Every row belongs to one group in each of 4 separate groupings. Each group adds its own fixed numbers to the row, and there is some noise. The rows also spread widely along 12 directions, which tell nothing about the answers.
In the rows, zero is written as 128.
Some rows, each with its group in each grouping after it:
[125 187 163 117 207 130 115 169 144 127  99 133 140  75  94 133 125 146
 109 104 124 137 149 128  93 138 141 105 123 125 128 131 102  97 109 121] : sokep N Z606 (4)
[117 190 128 153 101 165 184 176 150  84 105 162 167 143 106 126 142 153
 105 151 159 156 118 167 133 155 121 106 143 148 129  97 106 140 140 155] : Ton G Z53 (3)
[139 134 151 102  91  97 124 162 185 136 104 136 113 139 139 137 139  95
 113 122  99 120 113 164  96 121 119 109 103 133 146 122 190 130  86 119] : vob Y Z606 (2)
[ 75 176 137 120 189 190  82 201 113 103 139 113 165 100 108 156 162 128
  84  82 166 132 143 108 119  98 119 145 142 129 113 146 135  94 186 130] : Ton H Z387 (1)
[ 65  97 231 102 180 172 136  88 195  91 168 160 162 111 153  87 141 126
 195 120 133  98 117 179 151  96 132 109 100 143 192 100 155 128  99 144] : vob W Z876 (0)
[ 91 158 167 128 187 163 112 158 135 124 149 132 170  67 140 110 128 156
 126 112 171 120 141 121 118 102 160 146 141 155 125 139 152 141 102 138] : sokep Q Z53 (5)
[107 143 123 118 106 170 121 180  73  90 135 136 170 183 100 177 134 190
  89 126 149 109 125  96 161 126 106 136 151 114 129 144  63 119 150 143] : Ked H Z876 (4)
[113 104 107 155  65 123 125 115 123 129 137 138 115 142 153 116 127  72
 137 146 128 175 120 171 135 118 109 139 124 136  91 129 166 141 197 105] : Ked Y Z387 (5)
[114 148 137 135  79 122 149 146 105  98 124 166  91 150 175 112 131 114
 150 121 157 112  92 193 125  93 113 124 137 184 144 148 191 154  79 116] : sokep G Z606 (1)
[132 166 101 132 135  94 122 165 136 147  89  72 142  97  87 151 152 160
 103  86 125 172 136  92  86 146 151  91 151 107  72  96 100 133 187 108] : sokep N Z876 (2)
[153 166 104 116 152  93 152 204  96 146 106 161  72 123 121  91 116  84
 102 170  97 178 136 157 117 176  91 109  84 171 123 123 120 135 151  78] : Ked Q Z387 (0)
[158 151 112 130 139 125 135  98 109 116 105 155  91 171  98  88 102 109
 126 130 114 135  88 145 128 172  79 177 137 120 155  97 117  88 131 157] : vob W Z387 (3)
[ 99 130 133 136  66 138 144 191 107 102 127 151 144 151 144 157 153 144
 121 139 134 153 136 157 132 103 120  76 119 152 118 133 116 148 166  95] : sokep N Z606 (3)
[123 100 153 119 158 166 129  83 140 140 151 136 160 163 159 115 117 161
 151 142 121 117 117 126 144 143 127 149 118 135 138  67  88 142  79 160] : Ton Q Z876 (2)
[117 164 104 143 123 160 163 156 124 135 141 151 173 140 136 104 111 167
 100 180 150 156 126 139 153 165 149 145 137 151 111  90  94 164 106 155] : Ked W Z53 (0)
[118 143 121 135 131 123 125 123  83 126 128 151  87 152 167 110 111 122
 155 126 133 144  98 179 123 113 125 111 106 170 123 118 110 120 124 106] : Ked W Z876 (1)
[149 174 110 116 116 111 145 158 162 142 115 151 110 136 103  77 141  80
  83 137 126 148 108 145 118 170  99 173 125 141 145 112 185 130 118 145] : vob H Z606 (3)
[123 123 165  99 105 103  91 169  99 105 131 129 138  71  71 139  97 142
 123 109 138 114 153  97 150 102 134 123 163  98 130 230 170 118 137  89] : sokep W Z53 (5)
[125 139  93 118 150 122 115 157 134 169 128 102 154 148 142 151 136 138
 103 125 119 160 112 115 111 150 138 120 119 150  83  78 106 150 165 130] : Ton W Z53 (0)
[113 125 134 144 132 143 154 120 116 102 149 164 114 131 128  62 134  99
 150 147 139 159 128 156 148 150 100 143 128 151 133 111 124 144 157 127] : sokep Q Z876 (4)
[115 146 138 129 142 165 118 137 170 126 115 129 159 150 122 146 124 132
  95 119 126 143 128 151 109 130 119 128 117 105 113  98 102  99 123 152] : vob N Z53 (1)
[145 135 126 110 158  97 132 146 112 131 105  96 135  94  57 134 119 168
 136 100 122 148 142  62 128 153 123  99 171 103 101 119  83 137 177 112] : sokep Q Z53 (0)
[125 181 128 141 113 114 152 170 185 120  95 125 153 104  99 116 136 142
 100 115 143 139 120 142 100 145 143 118 156 127 104 122 141 144 110 142] : vob Q Z53 (4)
[129 115 164  80 189 144  93 135 156  96 119 135 115 131  52 138 126  84
 112  91 107 130 138 122 132 143  56 147 136  82 147 135 140  64 202 135] : Ton G Z53 (0)
[147 118 147 120 111 145 148  81 146 102 120 136 152 148  59 108  88 140
 136 140 117 132 137 116 167 169  99 147 161  56 143 121  93  97 116 154] : vob W Z606 (1)
[144 123  99 150  98  73 151  80  94 149 113 129  75 126 136  98 101 128
 157 134 115 170 113 138 134 153 132 108 133 131  86 111 113 145 163  90] : Ked N Z876 (0)
[124 173 223  97 162 161 165 179 178 111 119 192 173  99 135 119  95 168
 126 181 125 112 160 181 141 131 141  92  92 150 196 132 126 123   4 139] : sokep Y Z606 (0)
[ 97  91 207 102 210 163  97 107 125 160 178 139 166 107 175 129 105 154
 173 136 119 118 136 135 144 107 140 119  91 151 146 113 118 139  90 114] : sokep G Z387 (0)
[112 153 113 150 130 160 113 150  48 120 131 124 136 130 140 163 108 168
 125 127 157 149 138 118 135 108 134 119 141 137  97 142  74  99 174 104] : vob Y Z876 (5)
[136  66 144 111  47 115 125 151 192 161 132 125 196 160 118 160 120 126
 103 162  85 150 148 120 148 145 126 109 120  80 103 114 131 170 130 124] : sokep Y Z606 (4)
[103 121 150 138  68 131  97 117 167 127 130 119 178 142 149 178  96 149
 114 116 128 105 115 156 127  97 147 142 149  86  96 163 166 109  85 135] : vob W Z387 (0)
[120 125 167 150 136 149 157  73 136  92 134 167 124 119 101  77 101 104
 179 153 117 165 131 172 153 152  99 119 125 113 151 110 104 101 166 127] : Ked W Z387 (3)
[125 129 120 131 115 112 142 126  95 112 133 158  90 158 162  82 132 125
 150 125 141 119  82 148 130 125 114 149 135 185 145 117 148 163 102 130] : sokep Q Z876 (4)
[138  91 164 121  82 121 100 110 142 178 145 149 146 137 180 139  73 116
 122 171 104 133 133 161 145 116 140 141  92 120 115 155 162 133  62 105] : vob Y Z876 (5)
[113 141 141 140 128 180 132 116  89  96 145 155 169 148 115 122 105 194
 116 140 162 112 131 113 169 135 125 172 166 114 139 132  81 124  92 164] : sokep N Z876 (4)

New rows. What belongs after each?
[122 156 157 128 157 116 109 139 126 123 106 105 156  97 109 163 113 188
 139  84 135 112 132 102 103 115 159  99 162 117 107 144  90 115  93 127] : sokep Q Z606 (4)
[129 118 116 117 114 156 123 143 106 124 126 139 133 167 121 145 115 110
 114 147 117 158 143 130 149 139  88 121 117 117 118 109  96 116 165 118] : Ton Y Z606 (1)
[110 142 159  95 157 127 113 188 111  92 121 122 120  96  71 155 128 135
 121  95 133 129 144 112 133 116 103  91 147 114 131 173 127  96 190  90] : vob G Z53 (0)
[102 156 119 169  86 165 158 123 119 107 124 144 154 160 168 150 130 154
 148 144 147 158 116 179 127 116 132  99 129 148 114  94  88 121 138 133] : vob Y Z606 (3)
[146 155 135 115 133 126 149 180 124 148 118 166 118 160 142 118 115 118
 104 170 108 166 122 171 123 164 105 104  79 162 137 100 102 126 120 105] : vob G Z876 (3)
[142 119 138 111 171 146 112 111  90 109 125 163  91 153  89 101 114 103
 124 131 111 138 124 124 149 159  62 166 117 120 158 116 110  86 173 133] : Ton N Z387 (3)
[ 79 166 144 166 152 168 128 130  88  97 136 141 119 121 187 136 128 142
 172 107 162 149 119 191 111  82 139  79 110 176 114 118  95  98 144 101] : vob Y Z876 (1)
[159 159 127 130 119 113 144 141 152 158 111 157 125 114 121  91  96  96
  92 175 118 174 140 156 132 175 120 149 109 132 119 117 154 133 109 128] : Ton Y Z876 (5)
[164 101 176  86 159 118  98 112 180 164 113 139 144 121  79 121  91 101
  94 139  79 148 151 120 129 168 101 156 107  63 136 124 130  88 122 133] : sokep N Z876 (5)
[124 119 139 100 149 100 118 147 142 150 114  96 147 115 113 164 129 160
 133  97 116 123 132  86 117 131 145  89 144 124 103 112 110 147 131 109] : Ton Q Z606 (0)
[128 120 149 112 168 158 148 109 131 101 142 180 124 141  89  55 114 104
 137 158 118 147 132 138 174 182  84 160 119 131 172 105 111 124 139 149] : Ton W Z876 (4)
[119  75 147  85 155 119 115 132 105  86 127 118 119 147  63 134 159 140
 159  72 119 105 110  64 149 129  85 110 161 120 147 116  95 143 202 126] : Ton Q Z53 (4)
[133 114 160 120 136 110 100  57 133 126 125 121 144 111  98 119  83 175
 157  92 128  92 103  98 138 130 153 158 177  92 127 149 128 127  76 156] : Ked W Z53 (4)
[147 122 133 135  52  83 109 111 179 156 103 115 127 135 135 143 107  93
 110 128  94 137 111 165 103 129 131 136 118  89  93 146 188 123 110 117] : Ked H Z387 (2)
[142 105 115 142  90 102 125  79  81 142 117 113 114 141 131 151  89 158
 150 122 118 142 127 114 138 128 132 112 155 103  86 131  92 116 143 102] : sokep N Z606 (0)
[153 124 155  75 114 105 127 158 125 115  99 169  98 208 126 143 126 123
 122 124  93  96  85 159 116 125  85 120 102 154 191 115 133 113  76 137] : sokep W Z606 (3)
[106 169 126 125 199 172 124 140  83 130 126 126 139 155 164 162 125 182
 133 110 152 121 107 133 110 120 125 119 127 168 127  82  61 100 119 139] : vob G Z606 (0)
[139 146 135 114 138 115 128 161 141 135 124 155 119 117 101  81 131  88
 102 140 117 145 124 131 130 161  97 160 116 136 145 140 169 133 134 126] : sokep H Z387 (4)
[142 182 108 163 124 112 144  93 128 134  94 137  89 155 172 111 110 122
 137 117 135 145  79 199  84 138 135 139 128 164 108  88 136 114  94 140] : Ked G Z876 (2)
[126 134 125 135 121 163 106 155 105 117 140 128 152 119  80 133  99 119
  95 139 134 176 174 105 159 142 100 149 144  78  98 144 102  92 195 117] : sokep Y Z876 (1)
[ 92 149 137 146  97 177 153 172 114 127 152 131 202 142 173 153 135 201
 121 164 158 139 145 140 150 114 166  87 109 148 111 114  82 158 107 118] : vob H Z876 (2)
[179 106 115 136  99  64 112  57 102 159  82 129  61 177 136 147  74 113
 163 114  71 140  85 151 100 143  99 115 117 115 103 121  98 102 123 109] : Ked Y Z387 (4)
[ 86 128 139 154  95 205 141 157 137 101 172 145 203 122 143 123 129 149
 107 171 161 155 167 143 175 123 142 144 134 120 118 126 118 154 141 147] : Ked Y Z53 (2)
[149 134 180  91 200 141  91  91 174 147 110 138 123 146 106 128  84 107
 115 107 100 113 112 151 110 148  96 165 111  90 153 112 130  60  72 155] : vob G Z876 (1)
[149 165  85 128 111 118 124 187 148 172 126 141 151 121 116  95 113  98
  47 168 131 167 138 121 139 189 135 191 136 135  99 136 170 159 105 139] : Ton W Z606 (4)
[171  88 104 106 135 110 117  92 121 192 140 116 113 156 102  90 107  84
 114 157  82 179 137  94 148 193  91 167  99  92 111  85 109 126 173 112] : vob H Z876 (2)
[126 187 133 119 111 157 130 220 125  75 105 165 122 130  72 134 132  96
  72 128 138 149 149 163 126 126  78 126 125 112 136 178 140  76 168 123] : sokep H Z53 (1)
[160 161 153 123 144 133 152 150 143 173 124 192 127 146 165  86  66 122
  92 208 109 153 123 184 138 184 126 149  75 155 141 124 121 129  21 126] : vob G Z876 (4)
[147 129 137 131 158 130 131  36  96 146 126 139 103 159 149  99  90 153
 167 120 140 113  75 130 133 149 121 177 147 141 139  89 111 120  77 158] : vob G Z876 (5)
[ 99 146 118 154 103 162 170 120 114  71 125 173  96 171 153  84 153  97
 151 136 149 150  95 203 135 127  88 128 117 165 146  89 127 132 158 139] : Ked N Z387 (1)
[ 87 158 131 132 137 179 159 143 180  85 120 134 174 168 125 129 188 158
 113 101 156 114  97 144 113 135 122 133 153 140 147  58 108 145 125 187] : vob N Z606 (4)
[125 155  86 123 114 115 162 168  89 129 133 138 118 132 129  79 147 138
 120 139 161 147 104 111 143 156 138 141 153 183 129  99 138 193 120 126] : Ked W Z606 (1)
[ 92  96 132 133 125 138 131 142  70 115 161 128 127 121 161 135 133 147
 180 130 140 151 147 128 148 103 128  80 126 160 107 126  94 151 190  79] : sokep Q Z606 (0)
[143 111  68 133  57 102 107 138  92 152 105 103 115 197 156 174 131 135
  92 117 112 147 101 123 118 130 120 125 130 127  78 107 116 140 162 114] : Ton N Z876 (2)
[130 111 124  87 132  99 126 205  88 154 147 136 110 128 137 113 131 129
 111 144 115 129 128  97 145 138 114 121 110 175 136 139 150 178 125  77] : vob Q Z387 (0)
[164 109 136 115  87 116 110 145 106 178 127 156 133 162 152 146  72 126
  99 187  94 158 141 143 142 146 117 136  92 124 113 140 117 126  92 103] : sokep Y Z876 (5)
[145 104 137 149  89 102 130  46 197 148  98 115 124 152 120 139  98  93
 154 132  84 173 119 174 113 152 106 106 118  66  91  81 112  87 166 127] : vob Y Z876 (0)
[ 99 126 134 131  90 112 119 161 167 107 129 154 110 123 123 108 146  52
 125 121 119 170 123 196 120 114 104 109 104 134 122 141 180 113 204  94] : Ked W Z876 (3)
[103 149 130 115 142 155 106 176 144 141 137 108 192 122 129 153 144 179
  90  96 160 114 119  82 121 108 159 150 162 142 113 105 141 164  96 163] : sokep Y Z53 (1)
[178 109 147  77 127 117 122 159 168 176 114 145 147 143  75 122  94  86
  71 180  82 163 158 116 145 193  89 153 105  79 134 129 136 116 123 116] : vob G Z606 (5)
[139  82 124 109 136 116 127  91 139 164 122  91 156 185 129 147 143 171
 151 109  93 134 104  89 116 147 125 110 126 118 109  36  61 159 138 143] : sokep Q Z876 (2)
[173 155 122 113  96 102 149 152 110 105  78 162  88 186  95 150  80 132
 102 149  99 117 112 159 129 160  71 127 124 105 144 142 100  78  95 126] : vob Q Z387 (0)
[111  99 177 108 116 143 156 141 178  91 153 176 113 115 120  54 150  59
 148 156 116 150 142 175 155 135  89 126  94 142 179 124 193 151 146 117] : vob Y Z53 (2)
[152  94 123 111  77  89 124  82 121 137 131 120 113 145 120 109 102 141
 142 120 115 104 101 100 150 141 131 159 161 110 135 141 166 151  83 126] : vob W Z606 (2)
[120 160 155 112 179 124  91 149 133 114 110 119 111  84  78 142 106 106
 112  76 135 134 138 129 105 114 113 130 143 105 115 163 145  81 153 113] : Ked G Z53 (1)
[117 170 114 164 110 175 161 118 125 101 102 155 132 182 168 142 120 127
 137 153 140 165 117 203 117 138 107 103 113 145 115  69  74 102 131 150] : Ton Y Z606 (1)
[142  94  82 157  61  99 158  95  95 158 152 141 115 160 169  70 104 126
 140 166 133 157 101 126 162 166 132 166 143 157  92 106 136 197 111 116] : vob Q Z876 (4)
[122 117 149 108 155 155 108 117  84  91 107 121 123 175 104 184 116 159
 152  91 123 107 111 119 115 111  89 101 132 110 133 121  42  68 168 131] : vob Q Z53 (5)
[142 163 123 110 149 161 146 184 119 122  96 152 153 170 102 151 135 153
  75 158 122 147 129 127 128 170  95 125 111 127 135  85  70 117 143 147] : Ton N Z387 (5)
[152  97 179 100 108 130  96 148 173 193 134 163 171 145 150 155  69 105
  97 193  64 160 164 157 136 142 122 119  61 103 128 129 127 114  73 107] : sokep Y Z606 (3)
[123 156 114 134 150 128 100  92 100 114  86  88 108 167 130 196 129 159
 155  50 133 116  85 123  78  96 118 100 158 121 102  90  72  72 149 133] : vob Y Z606 (1)
[115 128 143 122 137 190 151 118  97  87 145 170 135 180 135 112 125 139
 135 147 156 116 105 149 157 137  83 160 136 149 167 105 104 118 132 160] : vob G Z53 (5)
[113  95 168 100 181 185 121 110  71 118 166 146 147 138 119 114 104 159
 166 143 132 134 148  89 180 129 103 130 119 127 158 110  60 123 138 126] : vob Y Z53 (1)
[111 102 163 121  91 137 158 114  90  98 138 148 140 148 144 133 121 169
 174 141 148 110 114 136 165 112 126  95 146 142 148 136 109 154 117 112] : vob G Z606 (5)
[126 120 172  98 175 153 108 151 168 126 131 162 134 150 118 117 121  80
 102 131 102 138 129 168 123 145  85 148  90 121 153 116 140  97 133 138] : sokep G Z876 (4)
[139 147 160 130 181 129 150  69 102 111 116 171  93 134 135  81  99 152
 180 129 132 114  93 147 137 153 118 137 131 163 172  93  96 120  68 154] : Ton Y Z876 (4)
[160 156  94 140 106 144 133  94 110 144 110 160 111 211 167 121  77 126
 109 149 127 130  76 180 117 148 105 174 117 141 120  94 107  99  60 169] : vob W Z53 (1)
[ 93 118 107 137 135 195  97 138  96 161 163 113 199 189 187 174 137 171
 103 133 143 132 119 111 133 118 135 158 121 144  95  85  73 138 137 154] : sokep H Z606 (4)
[148  88 132 106 110 111 130 125 172 165 114 128 147 157 124 148 124 122
 112 152  81 167 136 133 129 163 114  96  97 107  96  77  99 149 154 119] : Ton N Z53 (0)
[104 130 134 160  87 164 150 107  96  79 150 150 142 106  99  78 112 134
 135 142 170 147 149 127 182 130 109 166 181  97 121 156 147 134 151 134] : sokep N Z387 (1)
[ 81 157 134 125 173 184 133 172  80  90 138 129 141 148 122 139 169 154
 138 103 158 130 116 125 130 115 107 106 125 162 142  91  69 123 180 132] : Ked H Z387 (1)
[165  96 134 118  74 130 153  88 143 134 112 169 127 203 136 126  90 111
 123 176 105 132 105 162 154 168  81 157 122 116 141 107 127 131  96 145] : Ton G Z606 (5)
[135 117  89 115  82 140 148 173  73 130 153 142 147 164 108 121 123 151
  92 169 138 155 140  83 186 162 101 157 151 129 118 114 109 173 167 123] : sokep Y Z876 (0)
[ 83 177 111 173 101 165 143 141  81  71 131 134 144 125 136 131 138 181
 125 102 192 122 113 140 138 103 132 150 189 142 112 140 132 128 142 147] : sokep N Z387 (0)
[ 83 152 140 116 101 160 172 226 140  62 137 157 152 128 101 121 179 127
 105 135 158 140 135 152 153 124 108 101 148 156 145 136 154 167 185 125] : Ked G Z53 (0)
[101 175 145 125 183 175 147 180  91  90 125 172 117 153 168 131 135 148
 137 141 146 119 116 183 123 118 103 107  97 192 156 110  91 108 114 129] : Ton Q Z387 (0)
[140 117 196 109 161 134 114 129 147 178 149 161 153 101 176 112  58 141
 138 188  93 138 158 164 135 139 160 115  62 141 134 139 116 138  20 107] : Ked Q Z53 (2)
[114 177 164 109 230 161 101 130 149 110 116 133 146  97  91 118 122 130
 123  92 142 120 123 136  98 135 126 150 129 125 153 114 110  77 135 161] : Ked W Z53 (5)
[135 133  95 145 131 109 115 100  53 150 143 113 110 102 127  95 102 154
 134 118 150 145 125  83 149 142 136 172 174 133  90 139 140 148 142 108] : sokep N Z387 (0)
[134 118 142  99 166 119 127 149 111 155 121 155 104 164 158 117 146 119
 133 136 100 140 100 143 120 145 102 108  79 185 155  73 107 148 126 114] : Ton N Z387 (3)
[129  91 132 125  71 125 138 144 128 175 150 148 148 161 192 120 112 123
 121 190 103 161 127 161 144 142 138 119  84 157 108 103 140 192  98  96] : Ked G Z387 (2)
[113 112 140  90 148 127  88 162 166 145 132  98 169 134  94 156 146 136
  95  94 110 128 129  91 115 126 136 129 130  97 120 106 128 134 148 135] : Ked W Z876 (2)
[102 107 143  97 158  87  97 140  62 130 140 110 101 112 139 127 157 175
 164  55 140  94  93  74 122  91 152 103 152 182 132 135 134 178 130  93] : sokep N Z876 (4)
[153 109 100  79 141 127 106 180  83 151 127 137 111 196 109 148 129 121
  90 135  94 148 124  94 142 159  71 142 112 136 134  87  89 126 178 121] : sokep Y Z876 (0)
[124 133 171 126 146 160 105 128 135 111 115 139 140 126 102 162  96 113
 134 127 111 152 161 157 122 116 101 104 116  83 126 139  93  63 147 118] : sokep Y Z606 (1)
[114 118 163 114 141 181 121 155 133 136 138 151 193 157 133 169 104 164
 111 170 115 146 151 142 142 133 132 101  94 116 124 114  52 116 129 133] : Ked W Z53 (5)
[108  87 131 121 112 129 119 131  92 153 157 149 116 151 188 116 132 107
 139 152 119 162 122 156 140 114 126 113  80 171 112 113 124 165 164  83] : Ked N Z876 (5)
[124 107  90 134  94 139 156 132 144 147 145 143 149 185 150  90 160 100
 107 154 134 165  99 139 138 171 106 170 136 156 114  59 149 194 155 153] : sokep G Z606 (4)
[107  98 182 116 109 141 140 141 146 144 159 154 166 115 160 124 101 134
 141 172 120 154 154 158 164 121 147  90  94 129 121 135 124 160  98  92] : Ked G Z876 (1)
[169 141 112 105  99 115 122 145  80 119  99 130 120 149  55 146  82 170
  82 123 125 122 135  68 155 161  99 150 174  74 119 160  93 104 114 131] : vob N Z53 (1)
[101 119 106 152 100 201 136 113  47  89 161 142 159 166 122 127 119 164
 131 148 176 129 125 100 183 129 102 181 178 121 133 123  89 126 173 156] : vob Y Z387 (5)
[131 134 173 128 107 135 131 134 158 128 120 142 174 125 131 155  80 174
 123 146 120 113 141 148 131 125 135 119 132  97 122 148 121 121  57 137] : sokep Q Z387 (0)
[166 136 116  86 100  62 115 185 175 160  93 133 119 153  86 127 121 106
  63 120  85 132 102 117 115 165 118 144 123 114 125 133 166 149  96 129] : Ked W Z876 (4)
[129 125 124 137 101 126 125 122 199 153 122 130 158 158 138 128 124 106
 107 131 112 150 108 153 106 147 129 150 118 124 101  79 140 147 126 157] : Ked Q Z53 (3)
[128 118 132 130 109 138 124 148 128 175 159 152 165 126 158 106  99 114
 116 189 113 180 154 150 146 146 139 130  90 140 110 116 127 147 122 106] : sokep W Z606 (3)
[ 81 136 173 110 179 216 134 149 147  85 178 166 168 119 113  89 135 113
 112 151 163 127 150 145 175 138  95 184 137 119 171 128 159 110 137 158] : vob G Z606 (0)
[104 147 180  99 173 160 165 155 150  77 137 168 144 108  81  59 149 136
 145 132 148 112 120 128 159 145 114 140 139 148 196 110 143 159  92 156] : Ked W Z387 (1)
[116 110 167 136 125 131 158  87 103  97 150 161 120  96  90  62 118 124
 180 141 131 135 134 128 176 145 112 133 143 121 155 149 126 145 147 117] : Ked H Z387 (4)
[115 144 155 152 124 147 138 117 154 134 138 152 145 113 165 106 103 106
 135 163 139 170 133 193 127 132 135 124 104 137 107 127 143 116 124 113] : vob G Z876 (5)
[ 92 125 140 129 103 139 121 161 113  85 136 121 134 111  93 150 144 117
 140 104 142 149 149 132 139 100 102  97 145 108 105 168 134 107 231  93] : sokep H Z53 (0)
